There are 11 hidden switches. A switch that is on adds its own fixed numbers to the row, and there is some noise. The rows also spread widely along 17 directions, which tell nothing about the answers.
In the rows, zero is written as 128.
Some rows, each with its switches (1 for on, 0 for off) after it:
[164 158  89 156 128 139 129 161 120 131 148 122 144 155 114 177 130 141
 159 115  92  83 133 157 147 135 154 132 117 133 122 157 125 126] | 0 0 0 0 1 0 0 0 1 0 1
[133 120 120  99 134 104 141 154 131 116 161 118 161 163 103 118  80 167
 171 187 166  59 162 137 168 149 105 129 126 159 123 100 146 105] | 0 0 1 1 1 1 1 1 0 0 0
[161 120 113 102 124 137 152 103 113 150 145 105 122 134 150 105 123 159
 168 137  98  84 145 108 113 143 125 136  89 122 139 111 140 110] | 1 0 0 0 0 0 0 0 0 0 0
[132 124  95  83 143 103  99 149 108 165 147 122  91 145 121 118 103 158
 132 160 112 109 146 116 155 140 108 143 137 124 170 145 156 177] | 1 0 1 0 1 1 1 0 0 0 1
[123  93 109 125 123 134 122 175 108 161 137 100 142 160 143 106 136 165
 172 127 122 143 150 120 185  96 159 138 133 135 129 129 133 137] | 0 1 1 0 0 1 0 0 0 1 0
[124 108 113 121 113 108  89 146 123 144 121 147 149 152 107 125 130  99
  88  95 123 136 101 147 153 156 180 142 159 158 137 138 101 169] | 1 0 1 1 1 0 0 1 1 0 1
[ 92  99  91 136 121 104 123 116  67 156 106 129 133 105  98 128 141 144
 164 131 129 174 136  61 147  88 138 117 172 147 119 156 130  89] | 0 1 0 0 1 0 0 1 0 0 1
[124 141 118  72  65 150 139 115 107 123 186 138 127  69 187 122 137 169
 182 152 187 115 115 152 200 163 109  82 130 104 161  49  59 132] | 1 0 0 1 0 1 1 1 0 1 1
[115  78 133 116 118 128  84 127 119 185 160 140 110 125 156 153  89 131
 117 114 129 132 152  95 154 147 122 154 108 143 201 124 106 171] | 1 0 1 1 0 0 1 0 0 0 0
[158 136  90 100  97 152  86 212 133 127 148  82 127 129 117 132  93 107
 156  38 153 156 115 106 103 158 110 127 106 170 107 130 146 136] | 0 0 1 1 1 1 0 0 0 0 1
[156 123 126  59 112 131 105 111  98 185 111 126  87 109 172  60 146 153
 179 114 134 207 101  96 148 135  90 128 110  73 145 108 124 177] | 1 1 1 0 0 0 0 0 0 1 0
[117 128 100 159 106 155 114 152 124 162 136 163 119 119 160 177 132 165
 199 150 111 106 139  87 138 120 162 132 108 127 129 101 114 121] | 0 0 1 1 1 0 0 0 1 0 0
[126 118  89  93 144 106 143 119  96 157 137  99 126 146 112  93 125 141
 115 126  85 147 110 109 126  94 133 148 146 136 119 167 181 131] | 0 0 1 1 0 0 0 1 0 0 0
[104 157 141 111 142  92 128  89 110 154 161 129 131 109 131 169 164 141
 159 131 108 188 117  92 183  82 116 133 128 133  97 181 127  84] | 0 0 1 1 0 0 1 1 0 1 0
[ 89 106 109 100 102 136 114 114  70 156 163 112 111 106 135 145 135 147
 113 150 101 158 130  89 153  75 173 165 113 150 131 161 154 145] | 1 0 1 1 1 1 0 0 1 0 1
[110 154 124  95 130 112 113 143 116 160 149 143 140 136 157 155 116 160
 167 173 142 156 133 100 199 100  92 142 140 121 106 109 138 143] | 1 0 1 1 0 1 1 1 0 0 0
[149 114 121 107 141 126 109 158 151 162 157 120 118 167 134 141 111 166
 185 136 136  93 174 143 174 151 131 109 111 123 160 144 102 144] | 0 1 1 1 1 0 1 0 0 0 0
[127 155 129 102 140 141  89 119 136 142 112 189  76 107 105 128 110 170
 167 205 160 129 127 132 140 133 102 101 123  92 143 130 119 180] | 0 1 0 0 0 0 1 0 1 0 0
[ 73  79 124  83  61 195 121 123  95 115 177 113 135 108 184 120 110 154
 105 190 159  92 157 107 147  95 213 160  81 161 137  58 130 153] | 1 1 0 0 0 1 1 0 1 0 1
[120 119 112 181 130 154  89 162 134 164 158 166 130 137  83 169 113 159
  90 168  99 116 102 125 176  92 158 155 137 170 160 204 125 194] | 0 0 0 1 0 0 0 1 1 0 0
[143 133 111  86 106 119 116 116 127 171 146 139 131 114 132  94 150 147
 138 116 124 146  90 142 174 145 136 106 136 119 137 139  84 166] | 1 0 1 0 1 1 0 1 1 1 0
[141 164 133  91 101 164 144  67 114 141 188 116 129  76 120 145 148 167
 143 150 134 161 104 104 162  90 108 113  86 138 100 188 106 123] | 0 0 0 1 0 1 0 1 0 0 0
[ 71 139 172 112 128 106  99 134 131 126 134 142 118 135 195 170 161 103
 167 113 132 183 130 140 172 100 185 145 119  97  93  74 119 110] | 1 0 1 1 0 0 1 0 0 1 0
[ 93 128 183  86 150  52 139  91 151 148 172 139 131 117 134 137 112 119
 106 132 111 143  90 169 147 105 110 137 133 117 126 131 149 111] | 1 0 0 0 0 0 0 1 1 0 1
[106 123  88  73 118 129 146 116 126 202 126 138 157 115 133 115  57 157
 163 139 146 163 113 107 117  77  95  98 126  98  94 113 152 146] | 0 1 1 0 1 0 1 1 0 0 0
[118 110 107 123 109 140 124 143 117 165 169 137 131 133 166 140 118 149
 108 136 106 101 111 145 165 124 149 143 134 131 169 114 113 170] | 1 0 0 1 0 1 0 0 0 0 0
[106 123 149 125 119  86  69 169 173 133 148 167 129 110 122 171 105 101
 139  89 171 123 107 113 118 191  95 113 139 184 145 103  91  99] | 0 1 0 1 0 1 1 0 0 0 1
[149 116 123 126 106 139 128 151 146 152 143 128 148 123 101 136 102 156
 200 108 141 108 123 148 110 142 141 103  79 139 111 133 118 107] | 0 1 1 1 1 1 0 0 0 0 1
[136 106 124 121 121 118 108 160 131 130 178  96 104 135 161 118 148 122
 110  77  97 107 113 139 141 159 148 144 128 154 182 125 119 137] | 0 0 0 0 0 1 0 0 0 0 0
[ 74 105 119 165 101 131 124 142  89 169 152 164 120  73 126 156 126 157
 141 153 109 173  68 113 150  60 151 146 135 128 142 137 151 135] | 1 0 1 1 0 0 0 0 0 1 1
[140  75 118  76 117 122 122 124 106 139 133 102 153 162 107  80  77 136
 125 127 147  92 172 138 140 164 134 152 113 159 151  99 131 143] | 0 0 0 1 0 1 0 1 1 1 1
[114 118  67 112 117 103 125 159  83 153 144 114 134 136 149 117 127 148
 146 133 106 115 122  98 160 128 123 149 165 138 152  99 150 127] | 0 0 0 0 1 1 1 1 0 1 1
[110 104 119 112 114 139  85 177 147 151 152 134 115 129 124 114 116 154
 124 158 154 137 124  93 169 116 134 138 142 162 144 134 122 167] | 0 0 0 1 1 0 1 0 1 0 1
[122 143  94 168 130 134 128 146 130 183 100 188 166 128  91 156  79 143
 131 147 114 142  74 135 120  85 117 121 146 114  91 142 141 162] | 1 0 0 0 0 0 0 0 0 0 0
[145 140 118 136 106 140 110 155 128 159 135 146 134 140 197 156 141 148
 186 118 120 114 134 109 166 156 124 139 116 113 138  64  94 136] | 1 0 0 0 0 1 0 0 0 0 0

New rows, each followed by its switches (1 for on, 0 for off):
[167 132  78 100 111 145 130  92  56 133 133 119 142 134  78 100 128 149
 101 158 130 118 125 126 176 143 120 130 146 144 140 176 111 178] | 1 0 0 0 1 1 0 1 0 0 0
[105 114 114 112 111 111 106 148 106 177 121 127 141 135 148 130 148 123
 150  85 119 205 101 120 169  94 168 127 153 115 110 139 114 147] | 1 1 1 1 1 0 0 1 0 0 1
[117 126 116 122 112 112 105 120  52 121 139 116 138 124 120 172 128 103
 137  94 127 171 138  93 155 130 130 169 124 161 122 138 136 111] | 0 0 1 1 1 1 0 1 1 0 0
[107 123 100 135 136 125  93 156 100 166 120 164 133 159 121 184  77 130
 138 132 116 125 150 169 159 113 157 140 134 107 150 131 131 192] | 0 1 1 0 1 1 0 1 1 0 0
[138 135 136 107 124 154 107 133 107 162 144 141 112 147 168 142 122 171
 168 182 124 134 141 116 176 114 120 162  87 100 142 114 135 175] | 1 1 0 1 0 0 1 0 0 0 0
[130 132 152 117 111 130 100 164 137  97 144 143 134 135 106 121 108 120
 108 149 149 110  87 146 119 152 134 165 105 168 110 100 158 144] | 1 0 0 1 0 1 0 0 0 0 1
[115 102 122 128 123 171 111 144  91 144 147 115 102 139 116 129  96 170
 136 178 103 130 149 115 143  71 167 187  83 131 147 147 186 178] | 0 0 0 1 0 0 0 1 1 0 1
[140 144 122 122 120 124 150 146 150 126 166 132 156 149 151 132 132 138
 127 131 109  92  86 172 145 130 146 131 128 133 111 109 126 124] | 0 0 0 1 0 0 0 0 1 0 0
[192 153  91 157 108 157 111 152  99 146 116 141 120 133 133 145 142 144
 175 106  92 114 105 116 121 171 119 150  97 118 143 122 126 151] | 1 0 0 0 0 0 0 0 0 0 1
[139 142 113 118 110 153 137 133 147 105 128 138 169 147 112 126 121 138
 146 157 145  72 138 128 122 137 174 116 109 165  66 106 123 105] | 1 0 1 0 0 0 0 0 1 0 0
[154 169 153 136 113 161  95 158 168 155 176 158 134 133 138 191 110 174
 193 163 140 104 135 137 189 134 115 136  67 133 119 136  97 160] | 1 0 0 1 1 1 0 1 1 0 0
[106 119 165 116 122 104 105 134 132 131 141 154 125 118  97 120 123 133
 123 162 132 149  80 124 126 111 143 160 102 158 101 139 160 130] | 1 0 1 1 1 1 0 0 1 0 0
[129  94 141  89 125  94 141  96 126 192 190  81 115 117 176 108 181 148
 133  71  68 149 118 133 177 113 150 125 115 128 170 170  89 115] | 1 0 0 0 0 1 0 0 1 1 0
[142 182 114 100 106 140  93 140 136  97 151 148 144 128 106 149 136  97
  91 123 147 130  67 120 127 159 133 130 128 180  79 147 121 139] | 1 1 0 1 1 0 0 1 0 0 0
[135 168 122  99 151 107  99 166 150  92 150 102 130 176 124 154 139 106
 120 107 125 103 155 138 152 151 146 133 139 165  91 144 138 114] | 0 0 1 0 0 1 0 0 0 0 0
[123 125 122 108 112 133 123 123 147 200 139 144 124 101 128 127  97 161
 176 124 100 160  86  88  85  95 108 140  76 120 105 131 160 131] | 0 0 0 1 1 1 0 1 0 0 1
[102 126 128  51 142  91 101 122 125 123 145 122  71 118 105  89 141 136
 119 146 121 130 118 146 117 135 153 123 133 138 139 151 160 135] | 0 1 1 1 0 1 0 0 1 1 1
[147 118 118 129 122 108 166 149 109 127 179  78 143 126 112  84 178 155
 144 118 102 145  61 138 163  96 136 132 135 151 117 178 145  89] | 0 0 0 1 1 0 1 0 0 0 0
[131  97 116  76  89 154 106 125  86 121 158  89 135 108 106  97 107 124
  95 122 154 142 121  84 115 133 127 155  92 191 129 141 149 137] | 1 1 0 0 0 1 1 0 0 0 1
[113 145 129 111 126 133  83 150 109 169 158 151 139 144 121 193  60 124
 117 139 124 152 126 133 166 106 110 185  88 136 124 144 161 193] | 1 0 1 1 1 1 0 1 1 1 0
[157 141  77  80 100 148 122 120  81 106  97 126 143 141  96  76 132 115
 121 123 159 123 108 160 135 174 152 107 147 126 100 110 101 164] | 1 0 0 1 1 1 0 0 0 1 0
[111 134 126 123 116 122 116 150  75  64 190 106 120 116 112 187 110 106
 123 124 154  96 144 151 159 148 139 142 122 178 147 134 147  89] | 1 1 1 1 0 0 0 0 0 1 0
[143 156 109 105 126 111 131 143 112 144 124 130 162 164 153 160 122 131
 172 121 113 113 141 146 144 139 134 139 117 116  89  99 140 116] | 1 1 1 0 0 1 0 0 0 0 1
[144 152 103  72 114 145  97 169 123 101 168 103  67 110 144  90 150 153
 151 140 153 119 125 138 171 157 128 106 136 128 161 121 126 162] | 1 0 1 0 0 0 1 0 1 1 0
[125 155 134  76 128 124 103 113 110 135 135 147  94 122 126 125 132 146
 138 163 135 150 121 164 168 130 131 130 120  93 127 133 131 179] | 1 0 1 1 0 1 0 0 0 1 1
[ 84 143 170 123 132  99 109 152 164 121 168 160  92 110 177 139 141 150
 152 187 119 113  94  98 141 113 128 155 123 134 131  73 164 107] | 1 0 0 0 0 0 0 1 0 0 0
[121 103 102 115 159  88 123 120 103 120 101 124 131 184  81 102 120 111
  99 135  87  79 144 152 110 145 189 151 155 154 129 141 162 124] | 1 0 0 1 0 0 0 1 1 0 0
[ 98 132 134 124 142  67 122 100 123 143 154 139 105 101 143 152 171 114
 138  97 106 150 104 122 149 132 131 109 162 122 146 145  97  83] | 0 0 0 0 1 0 0 0 0 1 0
[118 106 109 103 138  97  97 141  91 150 137 129 113 148 100 128 108 128
 117 126 129 132 135 151 177 141 132 134 162 129 175 159 128 166] | 1 1 0 1 1 0 0 1 0 1 1
[121 149 116 124 121 121 139 107  63 129 115 127 135 121 147 135 156 119
 135 124 107 191  90 117 150  87 130 152 140 102  92 126 149 126] | 1 0 0 0 0 0 0 0 0 0 0
[136 139 187 160 118 129  97 123 143 128 103 194 136 122 117 122 163 167
 194 207 159 150 103  78 172 135 119 155  97 134  99  96 106 125] | 1 0 0 0 0 0 1 1 0 0 0
[ 87  93 156 138 119 122  88 177 168 160 141 150 122 144 119 121 145 142
 124 139 111 142  85 155 141  91 222 144 112 148 114 147 134 164] | 1 1 1 1 1 1 0 0 0 0 1
[151  96 119  64 117  90 143 164  98 153 158  71 178 189 170  76  98 140
 137 117 133 128 136 121 181 136  87 177 135 142 133  80 161 134] | 0 1 0 0 1 1 0 1 0 0 1
[128 142 132 103 111 128 152 109 124 128 135 122 151 127 132 122 156 143
 177 138 128 138 113 129 141 102 171 116 106 127  58 127 124  87] | 1 0 1 1 1 0 0 0 1 0 0
[102 162 119 112 104 155 120 158 129 125 167 104 159 127 147 191 118 121
 152  98 140 155 140 153 170  75 167 121 107 128  62 132 118 121] | 0 0 0 0 1 1 0 0 1 1 1
[152 116 128 100 115 132 109 128 133 174 155  94 145 131 129 146  93  87
 120   7 106 170 106 146  97 136 136 129  80 139 129 163 126 140] | 1 1 1 0 0 0 0 1 0 0 0
[130 122 110 144 123 123  60 241 154 135 134 126 112 157 126 127 108 131
 158 113 123 113 118  68 121 153 133 169 121 190 128 100 176 140] | 1 0 1 0 1 1 0 1 0 0 0
[139 128 145 113 144 123  93 183 146 112 157 112 111 146  97 134  95 127
 138 117 150 127 127 152 140 132 109 136 109 154 136 152 154 141] | 0 1 0 0 0 0 1 0 1 0 0
[ 81 132  96  96 140 101 147  91 114 169 168 125 115 103 150 183  86 119
 116  93  96 116 143 185 136  95 149  86 158  83 161 138 121 132] | 1 0 0 0 0 0 0 1 0 0 1
[107 113 115 113 105 161 104 164 123 131 130 113 103 115 120 110 132 140
 147 118 122 149 114 127 106  97 198 133 103 138 104 128 159 146] | 1 0 1 1 0 1 0 0 0 0 1
[ 74  86 139 119 121  83 116 112 103 149 135 135 108  99 118 128 151 129
 153 105 116 164 119 142 140 101 190 112 144 128 146 142 116 104] | 0 1 1 0 1 1 0 1 1 0 1
[ 93 125 114 134 102 162 122 116 131 166 134 155 130  77 124 173  71 136
 169 110 148 147 122 119  89  91 136  95  92 109 103 113 117 126] | 0 0 0 0 1 1 0 0 0 0 0
[111 136 137 117 130  97 120 136 134 135 124 131 172 158 116 143 132 112
 152 105 139 144 122 150 166 123 160 124 137 139  70 121 110 104] | 1 0 0 1 1 1 0 1 0 1 0
[124 131 102 101 148 108 110 149 152 131 164 104 116 146  83 101 138 144
  83 144  91  98 113 106 132 114 150 138 150 195 122 194 161 132] | 0 0 0 0 0 1 0 1 1 0 0
[117 105 132  86 118 107 141  96  95 150 143 127 200 153 128 151  43  94
  80 111 145 128 133 162 132 131 104 165 108 134 118  92 145 147] | 0 0 1 0 0 1 1 0 0 0 1
[131 125 119 139 123 131 114 146 123 148 160 140 119 139 144 169 114 152
 155 136 106  90 145 152 165 138 158 140 116 123 170 125 124 149] | 1 0 1 1 0 0 0 1 0 0 1
[112 148 134 115 113  98  99 147 163 163 163 185 146 105 130 167  78 118
 109 125 137 119  63 143 127 148  96 129 127 146 131 106 126 157] | 1 0 1 0 1 1 0 1 1 0 0
[ 65 159 116  95 132  90 157 108  78 141 202 103 144 121 166 221  95 112
 111 127  85 146 126 140 157  49 138 163 127 120  99 142 194  93] | 1 0 1 1 1 0 0 1 0 0 1
[ 92 103 136  82 146 105 120 136 137 137 154  88  65 130 137  88 168 147
 145 118  82 131 134 157 124  91 217 119 120 122 133 156 159 121] | 1 0 1 1 0 1 0 0 1 0 0
[152  99 111  52 137  90 132 115 118 168 121  95 127 174 147  48 159 167
 161 147 117 117 160 111 171 156 137 129 143 123 136 119 120 131] | 1 0 1 1 0 1 1 0 0 0 1
[150  69 143 127 121 115 115 120 108 146 149 118 119 137  97  90 131 150
 128 135 128 120 130 120 156 156 138 151 113 156 183 161 115 147] | 0 0 1 1 1 0 0 0 0 0 1
[ 94 143  97 114 145 114  95 144  98 120  90 131 107 142 112 134 123 102
 134 125 122 167 131  90 108 104 145 146 150 126  83 122 173 124] | 0 0 0 0 1 0 0 0 0 1 0
[126 118 167  69 131 137  82 144 171 122 123 111 129 186 128  63 167 129
 128 132 151 156 135 165 180 127 207 132 107 127  93 131  97 179] | 0 1 0 0 1 1 1 1 0 1 0
[123 163  59 139 126 161 107 148 109 164 135 132 143 160 173 219 131 119
 144  86 101 117 171 148 182 122 181 104 156 107 124 137  71 157] | 1 0 0 1 0 0 1 0 0 0 0
[158 138  77 105 148  93 116 141  98 176 122 136 120 174 147 147 114 149
 177 139  78  78 162  95 135 177 106 161 125 121 155 110 155 128] | 1 0 1 1 1 0 0 0 0 1 1
[121 118 142 161 100 138 120 118 113 110 117 153 156 110  92 124 157 122
 129 132 135 138  77 126 119 127 177 137 106 163  93 125 110 110] | 1 0 0 0 0 1 1 0 0 0 0
[ 98 143  96  67 115 112 144 102 100 180 173 162  85  84 193 122 123 187
 151 196 100 108  94 141 156 106 113 116 142  76 177  88 146 165] | 1 1 1 0 0 1 0 1 1 0 0
[115 109 162  75 146  70 129 126 152 193 181  93 102 119 184 121 126 143
 161  80  93 163 122 130 151 102  92 129 116 106 153 130 137 108] | 1 0 0 0 0 1 0 0 1 0 0
[160 175 187 103 135 119  98 138 133  95 136 130 139 148  96 130 140 119
 146 128 165 180 105 178 191 136 111 142 102 121  83 150 122 160] | 1 0 1 0 0 1 0 1 0 0 0
[ 89  92  99  79  95 136 131  92  82 173 156 118 142 105 157 126 100 146
 125 141 138 140 145  80 150  97 136 129 130 141 137 111 120 134] | 1 1 0 0 1 1 0 1 0 0 0
[130 116 106 158 112 131 139 139  80 149 137 135 171 128 102 173  86 137
 148 125 121 127 121 129 141 105 122 152 118 147 117 134 145 115] | 1 0 0 1 0 0 0 0 1 0 1
[117  91 147 154 155  80  85 183  98 136 110 132 133 174  79 142  94 130
 153 140 147 145 157 113 174 129 106 168 151 159 137 142 152 129] | 1 0 0 1 1 1 0 0 0 0 0
[118 108  84 130 111 113 150 139 160 221 181 134 178 112 136 129 136 166
 120 103  92 131  67 114 162  90 126  93 163 165 126 175  84 120] | 0 0 0 1 0 1 1 0 1 0 0
[138 109 111 124 107 118 127 172 142 178 194 107 159 135 113 150 108 145
 133  87  88 108  84 155 139 115 156 140  98 178 136 176 142 131] | 1 1 1 1 1 1 0 1 1 0 1
[130 128 130 121 108 149 152  92  87 112 166 129 150 122 100 139 135 136
 106 144 120 117  94 198 143 108 181 133  96 134 118 166 124 141] | 0 1 1 1 0 1 0 0 0 0 0
[ 97 118 100 168 117 137 112 159 144 139 125 159 144 111 106 169 108 125
 144 106 154 113 132 142 141 121 166  72 173 143 123 125  78 117] | 1 0 0 0 0 0 0 0 0 0 0
[157 119  94 109 132 148  92 139  85 172  99 115  92 132 113 123  82 125
 170  80 122 179 136 105  98 135  96 142  93  96 150 142 152 174] | 0 0 0 1 1 0 1 0 0 0 0
[ 96 130 136 160 131 115 133  98  96 134 139 159 137 115 108 195 137 150
 161 170  99 110 141 118 137  94 165 154 106 144 107 144 137  83] | 0 0 0 1 0 1 0 0 1 0 1
[120 139 133 103 170  75  86 150 131 174 101 138  95 155 117 113 172 173
 181 166 112 186 145  66 182  97  95 135 170 123 109 175 143 129] | 0 1 0 0 0 1 0 0 0 0 1
[127 133  93 136 118 104 167 108  78 164 164 165 162 130 166 181  82 146
 120 157  86  60  99 199 148 141 114 150 130  90 181  74 135 153] | 1 0 0 0 0 1 1 0 0 0 1
[122 109  89 142  99 146 147  85  39 149 108 141 107  79 114 119 142 157
 172 148 109 162 111 101 116  97 153 131 118  95 139 132 141 127] | 0 0 1 0 1 0 0 0 0 0 1
[ 94  67  96  78 137 124 103 147 162 179 152 127  76 119 103  77  69 168
 130 150 119  55 152 142  87 134 166  93 118 146 193 129 144 157] | 1 1 0 0 0 1 1 0 1 1 0
[111 141 102  91 130 137  88 183 136 103 112 112 117 162 141 109 119 112
 146 116 150 133 150 125 139 132 166 131 143 134  99  78 144 142] | 0 0 0 0 0 0 1 1 1 1 0
[129 163 127  55 105 126 126 121 105 127 151 112 118 116 168 122 130 130
 160 126 135 152 104 141 132 126 118 135  93  98  93  90 150 131] | 1 1 0 0 1 1 0 0 0 1 1
